All groups share one centre, and each spreads out both ways along 12 directions, with some noise.
In the rows, 128 means zero.
Some rows, each with its group after it:
[128 133 118 129 165 119 119 109 151  59 104 104 110 139 146 133 132  75
 161 137 160 118 130 137 101] => (4)
[123 118 131  69 148 142  91 107 160 142 160 142 147 102 124 132 144 182
 102 110  84  99 130 125  78] => (4)
[121 111 168 131 141 122 159 123 130  78 122 124 129 183 102 135 116  93
 139 134  96 111 108 142  86] => (3)
[108 208  60 126 113 163 115 138 153  68 172 168 171 109  79 188 120  91
 202 143 163 125 103 174  96] => (4)
[138 102 127 123 178 144  99 146 149  99 168 185  61 127  98 126 125 132
 181  93  91 148 111 159 116] => (2)
[115 135 130 130 105 122 149 112 143 110 103 109 160 154 103 117 131 143
  71 148 140 116 135 125 112] => (0)
[154 130 125 108  53 183 153 191 136 138 186 198 148 120  85 139 112 146
 140 137 122 208 115 173 144] => (4)
[119  96 130 174 140  82 178 128 114 166 137 182 107 215 126 110 115  95
 118 122 111 109 103 114 196] => (2)
[103 129 135 119 148 135 112 168 136 114 127 154 118 135 126 116 144 146
 134 101 106 150 114 118 134] => (4)
[ 88 126  55  98 155 127 157 141 126  92  76  86 104  99 175  91 171 111
 149 150 178 150 130  91 161] => (3)
[184 120 126 125 135 126  89 124 198 156 134 155 180  73 120 122 143 162
 107 126 136 105  93 127  90] => (3)
[136 119  69 134 189 130 116  99 162 172 146 194 101 182 145 127 157 117
 163 108 111 125 137  86 153] => (2)
[140 125 124 135 157 137 133 118 126 143 132 123 153 127 130 129 119 131
 136 127 126  87  91 120 120] => (3)
[ 99 158 161  98 211 138 117 174  76 161 154 127 134 190 148 131  99 112
 182 130 102 112 180 138 150] => (4)
[130 140 133 153 156 153 196 205 106 150 146 123  79 166  74  97  86 126
 189 155 158 138 113 161 143] => (4)
[106 170 135 142 159 114 113 136 137 140 148 138 133 146  91 139 108 134
 143 131 129  82 125 143 106] => (4)
[165 172 132 208 108  99  49 123 157 139 115 150 135 103 111 154 121 124
 119 109 190 141 168 164 156] => (1)
[129 157 104 128  99 163 107 150 201  85 149 168 140 102  68 160 127 166
 126 142 140 153 109 174  93] => (4)
[177 119 137 127 147 171 127  73 124  89 111 100 152 173 120 148 138 105
 151 143 111 132 165 129  54] => (2)
[139  94 103 153 100 127 165 146 135 142 109 157 156 141 104 106 146 152
 107 152 119 149  90 121 158] => (1)
[174 106 139 182  97 119 138 143 149 117 116 135 121 116  96 130 104 127
 114 149 155 146 107 168 151] => (0)
[142 125 119 179 183 117 150  92  72 161 117  81 105 157 122  99 104 120
 145 120 160  78 145 117 141] => (0)
[144 126 174 152 124 114 172 152 124 133  70  29  99 131 159 112  89 135
  88 181 193 123 149 139 165] => (2)
[ 97 163 115  89 133 144 146 153 160  64 147 138 125 121 129 141 132  82
 178 125 142 131  83 130  74] => (4)
[123 115 158 145 116 156 159 161 105 128 133 101 110 131  79 123 104 172
 137 145  96 137 112 157 118] => (1)
[144 130 148 191 120 117 154  91 115 128 142 133  89 159  68 126 103 113
 143 104 121  97 106 134  84] => (0)
[106  89  47 108  95 148 197  65 104 133 162 131 166  98 100 109 134 165
  89 107 110  63  27  90 107] => (1)
[ 88 161 130 179 167 161  90  97 105  71 121 139 126 220  76 164 125 141
 136  79  95 127 160 146 106] => (0)
[157  99 136 134 156 145 127 116 142  95 103 102 106 141 110 114 130 156
 121 129 128 141 141 144 102] => (0)
[182  98 105 149 187 145  91  99 198  71  98 112  60  90  92 106 147 159
 149 123 153 135 135 153  72] => (0)
[162  71 109 118  84 123 158  98 103 137 129 124 148 110 117 121 142 134
 121 162  89 147 138 136 127] => (0)
[163 103 113 136 148  82 130 105 103 153 164 149  65  90 156 117 120  50
 215 118 127 111 111 119 123] => (0)
[109 152  78 124 150 109 102 127 115  96 143 167 180 117 109 118 156  87
 169  98 140 106 110 129 101] => (2)
[152 161  92 168  89 195 120  86 107 110 141 108 137  65  61 160 146 156
 190 102 114 135  90 123  25] => (2)
[213  77 133 122 111  93 161  62 110 184 160 106  89  85 131 114  98  90
 161 168 124  85 149 136  98] => (0)
[193 139 174 169  63 141 191 115 139 165 136  95 118 145  88 134  79 113
 118 169 164 121 126 140  86] => (2)
[139 139 168 127 115  66 146 140 132 189 138 131  98 108 142 100 131  78
 149 135 138 110 129  95 103] => (1)
[127  78  82 125 185 138 102  87  96 166 135 165 143 151 165 117 160 152
 120  81  84 110 118  82 176] => (2)
[135 144 150 158 149 111 114 134 159 113 132 135 102 134 117 135 105 105
 135 112 167 108 111 148 119] => (0)
[117 134 114 129 156 162 140 154 113 132 153 136 103 114 105 120 123 149
 175 110 115 128  91 133 113] => (1)
[150 106  70 134 203 140  89  88 121 117 153 151 146 110  85 114 134 153
 157  97 118  73 117 147 106] => (2)
[103 137 154 180 140 106 184 145  85 113 132 110 136 184 100 132  78  80
 154 141 131  75  73 149 144] => (0)
[172  92 160 124 133 147 157  73 147  92 166 146 117 178 102 146  98  91
 136 107 104  95  89 136  60] => (1)
[189  43 181 113 147 109 160 111 103 116 116  78 133 145 177 120  97  88
 119 171 105 105 139 153 144] => (0)
[140 108 150 136 141 140 119 111 129 122 126 113 122 118 135 136 123 138
 118 104 118 109 104 122 111] => (4)
[121 167  77 146 140  72 151 144 131 160 122 126 111  77 103  62 139  98
 162 135 206  86 115 110 108] => (3)
[116  97 130 188 216 150 129 118 120  87  57  49 120 148 108 105 125 200
 103 122 126  79  87 131 134] => (4)
[ 93 190 194 100 162 101  92 148 130 108 148  96  79 112 141 143 106  75
 178 105 129  97 151 134  55] => (1)
[138 127 140 120 116 146 139 149 127 145 157 143 135 112  95 114 121 157
 126 112 124 125 101 134 102] => (3)
[ 59 128 111 132 133  87 199 114 111 104 132 144 158 199  96 116 134  89
 125 135  90  61  56  95 111] => (2)
[174 111 161 183 126 132 194 150 107 143 133  97  84 152  47  87  79 133
 157 157 150 120 116 166  96] => (3)
[153 110  77 160 137 141 188 136 154 159 136 135 127 124  56  97 119 167
 151 164 140  97  63 129 111] => (1)
[ 81 123  88 132 102 122 160 119 133  74 103 131 157 126 117 128 158 122
 114 133 117 127  76 107 123] => (3)
[136 121 152 118  91 114 146 153 152 115 136 161 135 116  92 103 145 116
 121 122 116 148  93 124  72] => (3)
[152  83 128  85 106 134 181  64 137 108 169  87  82 101 104 116 100 136
 101 134 120  82 110 134  60] => (1)
[198 130 165 152  77 148 134 111 177 109 178 169 101 136  49 162 102 106
 162 133 119 157 130 176  35] => (2)
[129 119  94  82 158 140 119 125 132 132 120 106 115  80 146  92 148 162
 119 122 153 119 144 111 115] => (3)
[116 137  90 157 173 120  82  76 122  84  94 107 173 134 127 148 141 135
 120 130 131  84 149 140 132] => (4)
[114 151 129 108  99 125 117 110 147 116 174 167 122 105 127 147 123  95
 133  80 135 111  89 109  89] => (1)
[161  98 138 145 159 146 122  99 172  95 100  97  92 118  96 100 136 172
  93 104 150 120 108 121  68] => (0)
[136 157 115  93 148 117 119  99 179 131 154 102  90 111 157 152  98 112
 118 150 185  86 160 139 121] => (3)
[ 91 121 102  89 162 115 157 103 127 107 119 104 167 141 147 111 143 115
 110 130 128  64  92  92  96] => (1)
[143 115 174 159  78 137 171 152 187 145 116 126  77 154 113 147 102 174
  69 160 132 169 111 140 160] => (2)
[154 150 154 133 153  96  94 117 215  94 120 146 125 151 146 165 110  65
 135 162 167 114 145 156 117] => (3)
[104 163 121 125 136 123 130 169 123 132 140 134  92  99 114 113 131 120
 183 117 137 140 116 128 118] => (1)
[162 125 247 111 158 146  83 125 105 168 168 101  92 119 135 147  99 137
 159  85  50 112 145 134  45] => (1)
[164 134 174 129  93  66 110 115 144  77 127 120 106  95 118 121 113  48
 134 132 169 128 154 168  74] => (2)
[139  99 110 149 133 115  90  47 153 116 132 141 133 110  78 138 146 179
  98 102  75  82 120 131  71] => (4)
[ 71 140 136 123 118 147 138 147 106  82 150 151 131 175 110 159 119 114
 138 104  87 132 100 137 127] => (3)
[150 139  89 147 156  89  93  56 188 114 146 162 104  91 104 146 151  88
 178 111 123  68  87 114  47] => (3)

New rows. What belongs after each?
[148 119 116 160 142 110 167 121 112 114 113 115 110 164 128 110 107  88
 133 144 182 115 131 139 158] => (1)
[ 88 134  97 135 141  93 192  91 116 107  99  74 160 155 143 124 117  97
 106 162 150  49  83 104 134] => (3)
[174 100 126  96 163 215 110 144  96 209 164  91 129  70 145 116  98 250
  89 106 143 127 148 140 169] => (3)
[154  91 179 140 155 145 120 117  70 182 128  90 128 117 128 117 118 177
 128 108  61 103 122 114 113] => (1)
[104 108  91 130 135 137 145 131 141  51  92 132 166 177 119 132 145 122
  98 149 148 136 117 145 160] => (1)
[110 111  98 139 182 169 141  73 111 116 101  81  50 132 144 134 158 149
 180 103  80 126 106  72  97] => (2)
[ 91 142 126  64 132 157 169 143 133  95 165 105 125 118 130 128 106 130
 122 122 137  99  90 127  89] => (1)
[151  92 102 109 160 136 152 124 150 120 133 111 100  73 117  92 137 142
 155 128 133 102  71 119  83] => (0)
[106 138 111 110 128 120 143 146 114 144 132 118 136 112 134 104 127 133
 119 124 158 112 120 114 134] => (3)
[111 137 119  68 133 137 106 123 147 104 136 150 164 116 154 130 165 115
 120 109 114 133 120 105  96] => (2)
[167  86 117 144 132 102 118 104 159 147 113 143  99 130  77  90 142 182
  87 142 125 133 171 143 123] => (4)
[150 174 202  88 124 165 138 178 164 168 202 140 123 110 124 146  71 121
 140 105 152 106  88 139  72] => (1)
[152 149 136 116 208 141 117 119 158 166 147  78  80  87 133 124  98 153
 156 126 172  61 119 128  88] => (4)
[136  90  86 172 112  91 179 101  98 169  94  87 138 111  99  81 132 164
  98 175 139  88 109 114 158] => (1)
[136 161  83 121 174 138 110 130 137 125 131 116 144  99 119 110 135 126
 163 133 180  98 131 133 109] => (2)
[187  60 133 150 141 121 147 119  94 164 123 134  48 132 143  92 131 103
 174 128 108 175 150 119 151] => (1)
[160 140 204  79 100 142 120 168 155 204 188 142  99  70 188 135  99 122
 118  79 144 141  98 103 116] => (4)
[110 114 135 125 135 116 215 144  89 113  91  50 116 160 124  81 105 119
 108 177 174 111 137 132 139] => (3)
[111 121  53 154 125 123 116  68 111 155 145 199 139 145 123 132 180 114
 154  73  76 118  89  60 123] => (2)
[132 141  60 185 168 151 139 143  92 154 136 131 168 120  74 106 111 172
 146 127 168  79  98 148 166] => (2)
[132 114 182 174 127 102 106 118 141 138  91 105 128 133 139 132 118 155
  67 102 126 108 105 119 139] => (4)
[182 135 101 167 153 104 117 115 192 150 139 156 109 131  83 119 103 135
 126 162 189 104 157 172 139] => (2)
[165  81 161 149 185 156 142 131  87 139 115  89  91 150 106 112 109 158
 168 138  81 128 137 141 117] => (1)
[141 142  81 203 133 111 107  99 164 122  74 152 108 176 129 141 157 112
 131 147 165 170 173 116 186] => (2)
[167 132 105 173 115 112 134 116 161 164 150 140  90  62  86 112 112 143
 136 110 175  98  74 128 102] => (0)
[111 160 110 127 142 123 142 151 151 115 135 138 137 124 110 127 126 116
 147 126 156 112 102 131 112] => (1)
[101 119  98  46 226  99 183 137 148 132  93  49 111 116 157  60 151 123
 154 195 146  51 131  89  76] => (1)
[152 110 152 190  59 130 146  91  89 105 128 112 183 121  57 143 102 148
  94 128 109 110  91 164  93] => (2)
[148 124 169 104 137 117 109 104 139 160 146 116 118  94 180 131 119 118
 106  93 129  96 110 102 105] => (4)
[134 110 122 116 192 147 156 120 159 125 141 116 116 150  91 118 101 163
 124 149 124  74 109 147 107] => (2)
[ 99 118  96 126 174 162 119 126  75 118 123 114 140 129 125 116 141 173
 137  95 109 122 128 123 149] => (3)
[166 107 123 153 135 160 149 142  97 181 146 128 113  99 119 102 112 154
 158 105 127 127  89 121 139] => (3)
[ 76 123 141  94 130 132 144 142 103 121 124 116 173 136 142 122 148 138
 117 112  81  99  87  95 106] => (1)
[122  81 114 119 145 104  95 109 180 121 168 214  63 117 103 128 138 157
 116  80  71 126  88 136 133] => (2)
[138  62 206 107 188 172 123 137 119 111 122  95  75 141 164 113 130 165
 123  65  51 136  84  99  93] => (4)
[136  58 103 136 171 149 191 133  80 115 108 103  80 161 109  85 132 140
 178 148  89 136 110 126 140] => (1)
[178 119 122 170 129 184 111 134 117 152 147 156 111 136 103 143 118 165
 156 105 120 167 135 143 146] => (2)
[115 124  84 159 163 154 128  86  76  97  97  78 135 119 118 123 149 137
 162 110 111 101 105 104  96] => (2)
[156 101 172 105 109 151 122 112 113 127 117 116 121 141 187 141 144 107
 113 105  98 176 152  95 116] => (2)
[105 115 144 111 168 109 105 148  91 139  92 115 139 132 173 104 166 118
 140 117  90 129 141  90 136] => (1)
[157  95 143 143 111 126 126 129 113 132 109 120 152 123 110 101 132 152
  89 125 125 136 136 136 134] => (3)
[125 167 168  77 123 125 114 144 172 119 155 134 134 111 171 154 113  82
 131 125 152 112 120 126  89] => (4)
[151 138 112 109 173 131 141 152 188 148 164 178 128 160  98 121 105 133
 137 151 162 100 125 152 134] => (2)
[157 149 143 121 194 195  71 132 167 103 140 128  75 152 103 149 117 168
 155 110 138 164 201 166  97] => (0)
[139 103 167 136 130  77 152 126 104 120 101 107 142 158 137  93 125  82
 112 139 137 109 139 120 119] => (3)
[106 122 125 153 116 123 134 129 105 104 109 129 153 161 140 143 129 117
 110 127 126 137 118 128 169] => (3)
[156 156 134 136 113  98 117  76 144 163 154 104 131  82 128 132  95 116
  97 117 189  55 128 125  88] => (1)
[128 128 145  97 159 136 142 159 130 133 136 135 111 144 159 116 129  95
 156 118 134 139 118 115 124] => (1)
[138 147 128 110 196 141  92 162 137 136 155 149  98 112 119 107 128 129
 183 103 144 125 145 136  98] => (3)
[149 142 192 151 206 115  80  91 111 125 106  54 129 140 201 160  90  83
 128 111 159  65 155 125 137] => (4)
[152 114 152  99 153 117 128 146 144 130 138 153 135 167 149 118 115  89
 125 134 143 131 153 139 138] => (2)
[164  89 142 146 170 189 168 162 105  63  98  81 104 171 123 126 104 121
 159 151 148 170 127 174 152] => (4)
[152  91 126 125 124 135 137  85 138 108 119 112 102 121 134 132 134 128
 120 128 115 132 124 123 109] => (3)
[148 120 153 167  91 121 149 156 157 148 172 193  49 130  84 133 100 129
 155 108 116 163  91 154 138] => (2)
[102 117  86 101 140 136 143 163 186  89 118 156  97 110  69 108 171 157
 169 168  84 159  98 133  79] => (1)
[107 133  89 142 119 128 128 111 104 115 143 148  93 114 126 129 141 116
 158  97 120 137 113 113 135] => (3)
[130  97 149  96 137 111 165 119 158  67  98  96  87 128 171 106 143  65
 138 124 147 131  92 102  82] => (4)
[105 181 108 115 161 180  88 117 180  97 135 128 139 145  70 155 128 199
 108 119 143 121 158 148  76] => (0)
[144 111 117 121 171 149 126  82  79  75 159 119 162 132  78 121 124  98
 196 101  89  71 101 147  29] => (2)
[158 108 171 137 111 112 157 155 166 163 160 150  62 119 110 116  84 145
 106 135 139 127 102 152 149] => (2)
[125  85 139  50 162 182 160 151  97 113 147 116 124 137 175 112 140 124
 148 109  94 144 111 107 112] => (4)
[ 89 122 118  97 152 129 131 159 116 124 125 150 149 142 163 115 147 127
 123 104 115 130 103 102 158] => (2)
[123 120 115 124 160 129 116 123 107 102 117 100 141 107 129 113 128 131
 140 116 138 108 124 135 118] => (2)
[104 161 136  76 114 154 153 139 180 139 165 114 142 119 145 160  91 151
  86 152 160  91 106 135 126] => (3)
[199  82 111 163 171 185 194  85 135 108 144 104 138 188  83 129  71 140
 118 146 165  67  86 169 119] => (1)
[147 108 102  86 189 167 128 108 125 130 148 101 121 109 133 114 125 152
 153 127 125  91 126 127  89] => (4)
[113 110 105 149 131 122  55 144 105  81 106 123 139  31 120 112 142 169
 120  82 141 143 107 167 167] => (2)
